The same things were measured in two ways. Each way mixes the same 11 hidden numbers, adds some noise and spreads widely along 7 directions of its own, which tell nothing about the thing.
Some things both ways: the first way, then the second way.
[  1   0  -9   4  -3  -3  -5  -1 -12  -1   6  14 -15 -20  14   8   8 -10
  -5]
[ 17   8  10  -4   2   0  -6   8  10  -1  -2 -10   1  -2   4   4  -8   5
  -4  16  -3 -11  -2  11   5  -4  -2  12]

[ 12   4  -4   1  -1 -13  -7  -1  -4   6   2  -3 -13 -12   0  24  -3   2
  16]
[ 11  -3  14   5   1  -1   2   9  13  -3  -4 -13   6   6  12 -12  -2   2
   5   7   1 -12  -9 -11  -1  -5 -13   3]

[  2   3   5   3   8 -13 -15  -3   8  12  -4 -10  -5  -7   3   3  -6   3
  24]
[  1  15  -1 -13  -4  -5   6  -7 -11  -8  -8  16  -3   1   7  -8   2   0
  -1   2   4   6  -9   3  -1  -3   7  -3]

[  8  10   5   1  -8 -34   8  20  -6   2  22  17   4   3  -2  25   8 -10
 -19]
[ -2  -4  -6 -13 -14  -3   2  14   7 -10  -9  -4   2   4  18  11  -3   3
   6  25   2 -17  -2   2 -17  11  -1  -6]

[ 17   6  19  18 -27  23 -29   3 -14 -23  -1 -15  12 -13   3 -44   2   3
  -6]
[ -9   2   7  11  -7  -5   9  10  -9  -9  12   3  -2   8   8 -20  -4  -8
  13  17  -3   0 -14  -6  20 -10  24   1]

[  5  -8  14  -8  -9  20  -4  -4 -22   7  24 -18  -9 -32  17   8  14   8
   9]
[ 10   1   7  -7  -3 -20 -10  -1  -1  -5 -11  -4   4  -1   9 -21   9   7
  -2  -2  13   1 -19  -1   2   0  -5  10]

[-13   4 -17  10 -42  33  17  -3 -29 -15  24  -9 -26  -9   6  -8   6   1
  -2]
[ -2   0   9  11  -1 -11 -14  -8   0   3   7   1   2  -9 -11  18   8   4
  -5 -12  -2  -9  24  -5   0   9  18   9]

[ 20   7 -37  11   9 -15  -8  -5  -6   8 -18  25   8  28 -14  -2  -5   2
   6]
[ -5  16  10 -15 -12  18  26   0   5 -14  -6  14  14   7  10 -12 -11  -6
  16  15   4  -8  -7 -22 -22  18 -13  -3]

[  4  -1   3  -3   3 -13  -8  -5   6   7  -8  -5   3   6  -5   3  11  11
   1]
[ 12  10  18  -7  -5   2  -7  -2  -9  -1  -7 -12   2  10   2  -8   5   6
  -5  11  -2   8 -13   8   9  -6  -5  -8]

[ -9  -2  -2   3  -8   7   8  -9  -3  11  -5  16  -3  -2   5 -12   3   4
   6]
[-14   7 -14   6   4   7  11  -6  -6   2  24   6   1 -26  -5   9   1   1
  -3  -7   2  11   9  21   9  -9   5  -4]

[-18   0 -14   6 -11 -12  -5 -23  15 -11 -16  21   7  -3 -20 -30  -7  -8
 -22]
[  5  20   5 -26 -20  -3  -5   3   3 -15 -33  20  -2  17   0  -7 -11   4
   7 -10   1   1   9  -3  -7  16   4  17]

[ -2  10  -3  11 -18  16  -7   6   8 -23 -13 -11  -8  -1   0  -4  -3  -2
  17]
[ -6  -3 -15 -11  -5   7  12   9 -10  -8 -12  21  -1  11  11 -18 -18 -18
   7   0   1   1 -15 -16 -11  -2  -6   4]

[ 25   2   2   9   4  12 -23  15  -8  -5   5 -13  16 -16  14   6  -1 -13
  23]
[-14  -2 -18  -7   3  13  13   4  14  -2  -1  17 -13   1  12   1 -10   0
   1   0   3   1   8   8  -9   1  -9   2]

[  2 -10  12  -9 -18  14  12  -1  -4  15  -2 -18  14  10 -16   2  -5  14
  11]
[-10  -2   9  18   9 -11 -21  -8 -23   8   1   4 -12   2 -13   7  12   3
  -9 -43  -3  18  24  18  27 -17  17   1]

[ 13   6  -9  -6  -2   0   7  14 -16  -8  17   9   0  13   5   2   5  -1
  -9]
[ 12  18  33  -8 -10  -5 -17  -9 -37  -7 -24  23  -3  29 -12   1 -10  -7
  -4  -5 -12   9   9 -20   3   7  24   2]

[ 22   0  21 -13  28  -9  -2   2  12  31   4 -16  41  10  -3  18   2   2
   6]
[  1  14  13  -2  -9  16   9 -11 -16  -1  -7  20  -2  12  -1 -12 -11 -12
  -4 -15 -13  14  10 -21   2 -10   9  -6]

[ 17  12  11  16 -23   5 -18   5  -3 -22 -17 -16   3   1  -8   0  -8  -5
   5]
[ -1  -7   4  23   4 -13 -14  11  15   1  29 -32   0  -2 -10  10  11  14
   3  35   4  -8 -16  13   2  -5   0   3]

[ -2   3  21  -7 -11   2   2   0  -3  -6  15 -14 -16 -16  11   2  12  11
  -5]
[ 11 -14 -17   5   1 -28 -19  -7 -12   8   2 -11   2 -16 -14   1  19   3
  -9  -7   5   5 -14   2   5  -2  10  -4]

[ 30   7  -1   1   4 -24 -14  17 -16  -5  11  22   1  -2   6   9   8   1
  -9]
[ -5  -9 -19   4   0  -4   5   0   7   9   1   1  -5 -12   0  17   5   1
  -2 -15   2  -3  12   4  -8   4   0 -12]

[-19   3  10  -5  -5 -11  -7 -11  20  -5  -7 -21 -12  -7 -10  -9 -15   8
  17]
[  0  15  14 -21  -6  -3  -4   9   2 -16 -19   3  -3  11  24  -3  -2  16
   1  12  12  -1  -5  20  -7   2 -17   3]

[ -1   2  31   4 -13  26   2 -14  -2   5  -7 -32  10  18  -9 -24   2  10
  -4]
[ -7  17   7 -21 -10   0   4  -7 -19  -7   4   9   6 -10  16 -10   1   0
  -4   4  11  12  -9  12   2  -8   7   1]

[ -4   6 -16  -5  12 -25   4  -2   0   3  -4  40 -12   0   2  -4   0  -1
  11]
[-25   9 -14   9  -4  -3   7 -17 -27   8  27  16   3 -15 -22  17  10  -9
   0 -17   7  18   4   2  -8   2  21 -14]

[ 12   2  -5  -4   6  -7  -8  10  -4   0  -5  30  28   4   3   4  14  -4
 -19]
[ 10  16   0   9 -10   7   4 -12   0   0  -1  11  -1   5 -19  -8  -7  -2
  -6  -2 -11  11   2 -19  -3   1   2  -3]

[  9  12   1   1   1  -9   1   7  -2 -12   5   9 -13  -8   9  16  -1 -11
   1]
[  5   6   8   3  -4   4  -6   3   2   8 -10  11  -9   8   0  19 -16  -3
  -9 -17  -7  -4  24  -7 -10  -1   2   5]

[ -9  -3   7   2 -12 -17  27  25  -8  13   6  25 -12  21  -5  38 -17 -16
 -13]
[  0 -20  -2  15  11   7   3   4  18   7 -10   4 -10   9   5  -4  -6  -4
   1 -23  -8 -10  21 -17   2   1 -10   4]

[ 17  -2  10  13  -8  13   9  -2 -11  31  -2   1  24  17  -5   0   7   3
  -3]
[-13  10  -3 -12 -13  -2   5   1  -7 -12   0  10  -2  -1   4  -2   1   6
   7   1   4  12   3  10   1  -1  10  -3]

[  1   1 -11  12 -27  24  -4  -2 -10 -13  -8 -16 -13   3  -3  -8  -8   6
  11]
[  6  -4  17  27  11   8   4  -1   3   7   8  -1   0   5 -10  -5  -6  -9
   2 -16 -15  -4  15 -20  15 -10   4   4]

[ -2   1   4  18 -53  -2  21  26 -21   4  -1  -9 -18  30 -11  30  -4   2
  -9]
[  0   1 -13 -15   1  -2   3  10  -1  -5  -8   7   3 -14  13  13  -7   0
   0   7   6 -13   3  17  -8  11  -7   2]

[ -7 -16   3 -14  27  10   2 -24  13  13  -2 -13  14  21  -9 -31   0   8
 -13]
[ -6 -10  18  -5   8  14  -1  10  13   5  -9 -14   0  19   6   6  -2   3
  10 -11   3  -4   8   6   0   5 -20   0]

[-11   2 -20   1 -10  -9   9  -8  -4  11  -9  17 -10   1  -5   8  -4   0
  17]
[  4  11   1  -6  -1 -13 -18 -18 -15  -4  -7  11  -2  -7 -10  -6  14   8
 -13  -9   3  10   3  10  12   9  12   7]

Other things, the second way, with their names:
(190): [-13   8  -7 -20  -8   6  22  13  10 -15  -3  10  10  -5  20   1 -10  -4
  19   4  11  -9  -4  -2 -24   0 -12   7]
(226): [ 12  -6   1 -20   2   4  -2   4  -5 -10 -22   1   4   1  16 -14  -3   4
  -3  14   0  -4  -8   8   8  14 -15  -2]
(149): [ 11 -16  17  19  -2   6  -6  24  34   5 -28 -12 -17  35  23 -10 -14   5
  -1  -3 -11 -25  15  -9  12   8 -18   1]
(203): [-10  13   9   4   3   4  -1  -7 -20  -4  17   3  -5   3 -12  11   6   2
   1   8  -7  16   4  18  15 -15  23  -6]
(459): [ -5 -16  -3  21   9  -8 -14  -6   0  11   9  -7 -12   3 -13   5  14   2
  -7 -17  -6   5  13   3  16 -10  14  -2]
(376): [ -6  -9 -16   6  10  -9   2  -5  -5   8  15  -1  -1 -23   2   5  10  -1
  -4  -7   7  -2  -2  13   7  -4   7  -3]
(418): [ -5   7   8   1  -6   6  10  -9 -24   4   6   6   7  -1  -8   1   2 -11
   4 -19  -6  17   4 -11   4 -14  14 -16]
(49): [  6 -19  -4  26  13  -4   4   6  17   9  11 -12   8 -20   0  12   2  -2
   2 -10  -3 -25  14  -9   2   6  -7   0]
(341): [  2 -11 -17   8   6   0  -2 -10   6   8   1  -2  -6 -11  -8   6  11   2
 -10 -15  -8   3  13   1   3  -5   0  -8]
(303): [ -7   4  10   9   1  -2   1  12  14  11   6  -6  -4   4   2  28  -5   1
   6 -11   5 -15  15   8 -11   1   1   3]
(110): [  0  19  13  -9   3  15  18   6   9 -13   5   3  -3   8  12   6 -10  10
   9  27   0   5  -7   7 -16 -16 -16  -5]
(183): [ -6   5  -7  22  12 -12   3  -9   0   5  12  12  -7 -22 -11  17   8   5
  -2 -35  -2   5  27   7   5 -13  12   1]
(240): [ -3   0  10  29  10   1   1  -2   7  14  36 -17   9 -14 -12   9   3  -5
   0   0   4  -8  -4  -5  -1  -9   0   6]
(417): [ -2  28  22 -19  -7  10  10   6 -21 -20   5   5   7  12   7  -7 -11   0
  13  31   2  15 -22  10  -2 -16   3   0]
(68): [  7 -24   1  10   4  -1 -16  10  17   5 -18  -8 -11  15   5  -3  -3   5
  -5  -8  -7 -12  17  -3  12  11  -9   5]
(239): [  9  18   6 -10  -7 -13  -9 -11 -13 -12  -8   3  -6   7 -13   5  16   9
  -2   8  -8  12  -3   7   2 -13  20  -4]
(382): [ 10 -22 -12   0  -3 -36 -26   5  -4   0 -10 -13  -8  -3   1  -4  22   6
  -4   2  -1  -7  -5   8  21  -3  28   5]
(145): [ -1   6  -6  12  17  -1   3  -7 -13  -9  19   9  -4 -14  -6   0   2   7
  -5  23  -3  10  -7  15  11  -6   2  -4]
(86): [ -3   4  20   3  -4   8  -7 -12  -9   8   0   0  -1  12 -11   7   5  -1
  -6 -12  -4   6  14  -7   2   7   8  -7]
(319): [ -4   0  -9  -9  14   1  -2  -1  -6  -3  24 -14   9 -25   3   8   9  10
  -5  29  13   1 -18  36   4   1 -11   1]
(143): [-11  -2  -5   7   0 -14  -9  -6  -2   5  17  -5   0 -10 -13  12  16   2
   1  -4   7  -3   3   8   3   5  20   5]
(390): [  7  -2   3   2   5 -17 -18  -9 -20   7 -11   7 -15   6  -8   3  12  -4
 -12 -17 -10   3   9   9  26 -10  35   2]
(192): [ -6 -16  -6  -1   5   2   2   3  -6  11  -9   7 -10  -2  12   3   0 -10
  -3 -34  -8   0  23   6  19 -12  16  -4]
(412): [ -2  -8   6 -18   5  14  15  -7  -9   9  -5   8   6  -8  23 -12  -3 -14
  -4 -16   2  -1   3  -7   4  -4   0  -5]
(391): [ -1  16   4 -10  -1   5  13   6   7 -15   8  -2   8  -2   4   2  -2   3
  13  22   4  -4 -14   4 -16  -9  -9   5]
(358): [ -5 -35 -11   9  15 -16  -7  19  12  -3  -3 -16   3  11   3  -5   9  -6
  18   7   8 -23 -19 -10  -6   7 -12  10]
(305): [ -4 -23 -13   8   3  -8  -5  15   5  -1   7 -11  -6   5   7  -5   2  -5
   6  20  -3 -13 -12   3  11  -4  10   3]
(403): [  5   2  15  23   1  -1  -6 -12 -17   2  20  -5   8   2 -30  -1   5  -5
   2   2 -12  11  -1 -22   9  -6  16  -3]
(302): [-12   6  11  -6  -3  12  20   9  -1   0  13   1  13  -5  19  -3 -12 -15
  12  -2   8 -10  -6  -6  -9 -10  -2   6]
(264): [ -6  -7   7  -1   1   1   4  16  12  -7   6 -14   0  10   9 -16   0  -1
  16  16   2  -6 -15   9  17  -7   4  11]
(420): [ 14   1  30  13  11  12  -3  -4 -10   1 -14   8  -2  23  -3 -11 -11  -6
  -3 -10 -15  -1  10 -21  13   2  -4   0]
(225): [  4  -2 -23  -9   2 -15  -5 -11  -9   3   2   3   3 -20 -15   5  14  -2
  -3 -17   2   9  -4   5  -1  -9  13   5]
(405): [  8 -16   5  21  11 -11 -17  -1  14   2 -12  -4 -12  18  -7  -8   9   3
  -3 -13  -6 -10   8 -15   7   4  -4   9]
(296): [ 11   0   8  -1  -1  -8 -16   1   6  -1  -4 -14  -3   6  -4  -4   6  11
  -5  12   0  -1  -7  10  10   3   1   7]
(392): [  1  -2   5  -6  14 -10  -9  -1 -13  -9   4  -5   3   0  -3  -8  10   8
   6  10   9  10 -20  13   6  -7  -6   5]
(198): [ 10 -11 -23  12  12 -20   0  -3   6  -1  15 -18   4 -22 -15   3  24   6
   3  22  -1  -8 -22   9   7   0   7  -7]

Some of these things the first way, each followed by its name:
[  2  -2  22   1 -11 -16  -4  20  -2   5   4   4  15   4  -1  10   8  -6
 -20]  (149)
[ 17   0 -25  -2   2   4 -30   4 -11 -16  10   1  22  -7  -8 -18  14   5
  -9]  (239)
[  6  -5 -10  -3 -15 -10   5  11 -21  14  15  17 -15 -16   2  25 -14   4
  17]  (183)
[  7 -12  -3 -13   7   6   0   1 -16  15  32  -1  20 -15   1   5   9  -2
 -10]  (190)
[ 13   2 -22  -1   8  -1   0   8  -5   6  -8  10  11  17 -10  16 -11  -6
  15]  (405)
[  4  -3 -16 -11   9   1  15  -6 -15  24  21  11 -12  -3  14   7   6  12
   7]  (49)
[ -1   5   6 -18  15 -16  -7 -12  19 -11   4   0   9 -11  -1 -13 -11   4
  -1]  (403)
[ -3   0   2  -5 -15 -26  10  11  -2   3   9   5  -9   7   0  19  -4   4
  -4]  (226)
[ -7   2   1   9  -5  12  -8 -17   6  -5 -10  -9  -6  -6   3 -18   6   0
   2]  (296)
[ 23   1  28   4  -6  -6  -8   4   0   7   3 -24  18  12 -12  -4  -5   5
 -10]  (192)
[ 6 -4  7  5 -3  3 -6  3 -2  5 -2 -9  3  4 -2  1 -4  1  2]  (417)
[ -2  -6   7  -7   7  -9   2  -6  -4  18  15   0  11 -10   0  -1   0  -8
  -2]  (143)
[ 10  -7 -18  -1  16   3 -12  -3  -8  23   8   4   3   4  10  -9  13  14
   4]  (198)
[ 4 -2 -5  1 -1 -1 -1 -9 -1  4 -1  0 -1 -1 -6  4  1  0 -6]  (225)
[-15  -6 -25   0  -4 -12   7   5  -8   2   1  34 -12   6  -9  14  -5 -10
 -13]  (391)
[ 30   0 -13  -2  15   3 -32  23 -21 -20  15   9   2 -14  15   2   1  -5
   4]  (110)
[ -7 -13  17 -18   6   1   1   0   5   7  15 -26  -4  -7   0   7 -19   5
  11]  (392)
[ -1  -4  18   7 -15   0 -10   0  -4  -3   2 -23  -8   1  -7  -6  -4   0
  -9]  (303)
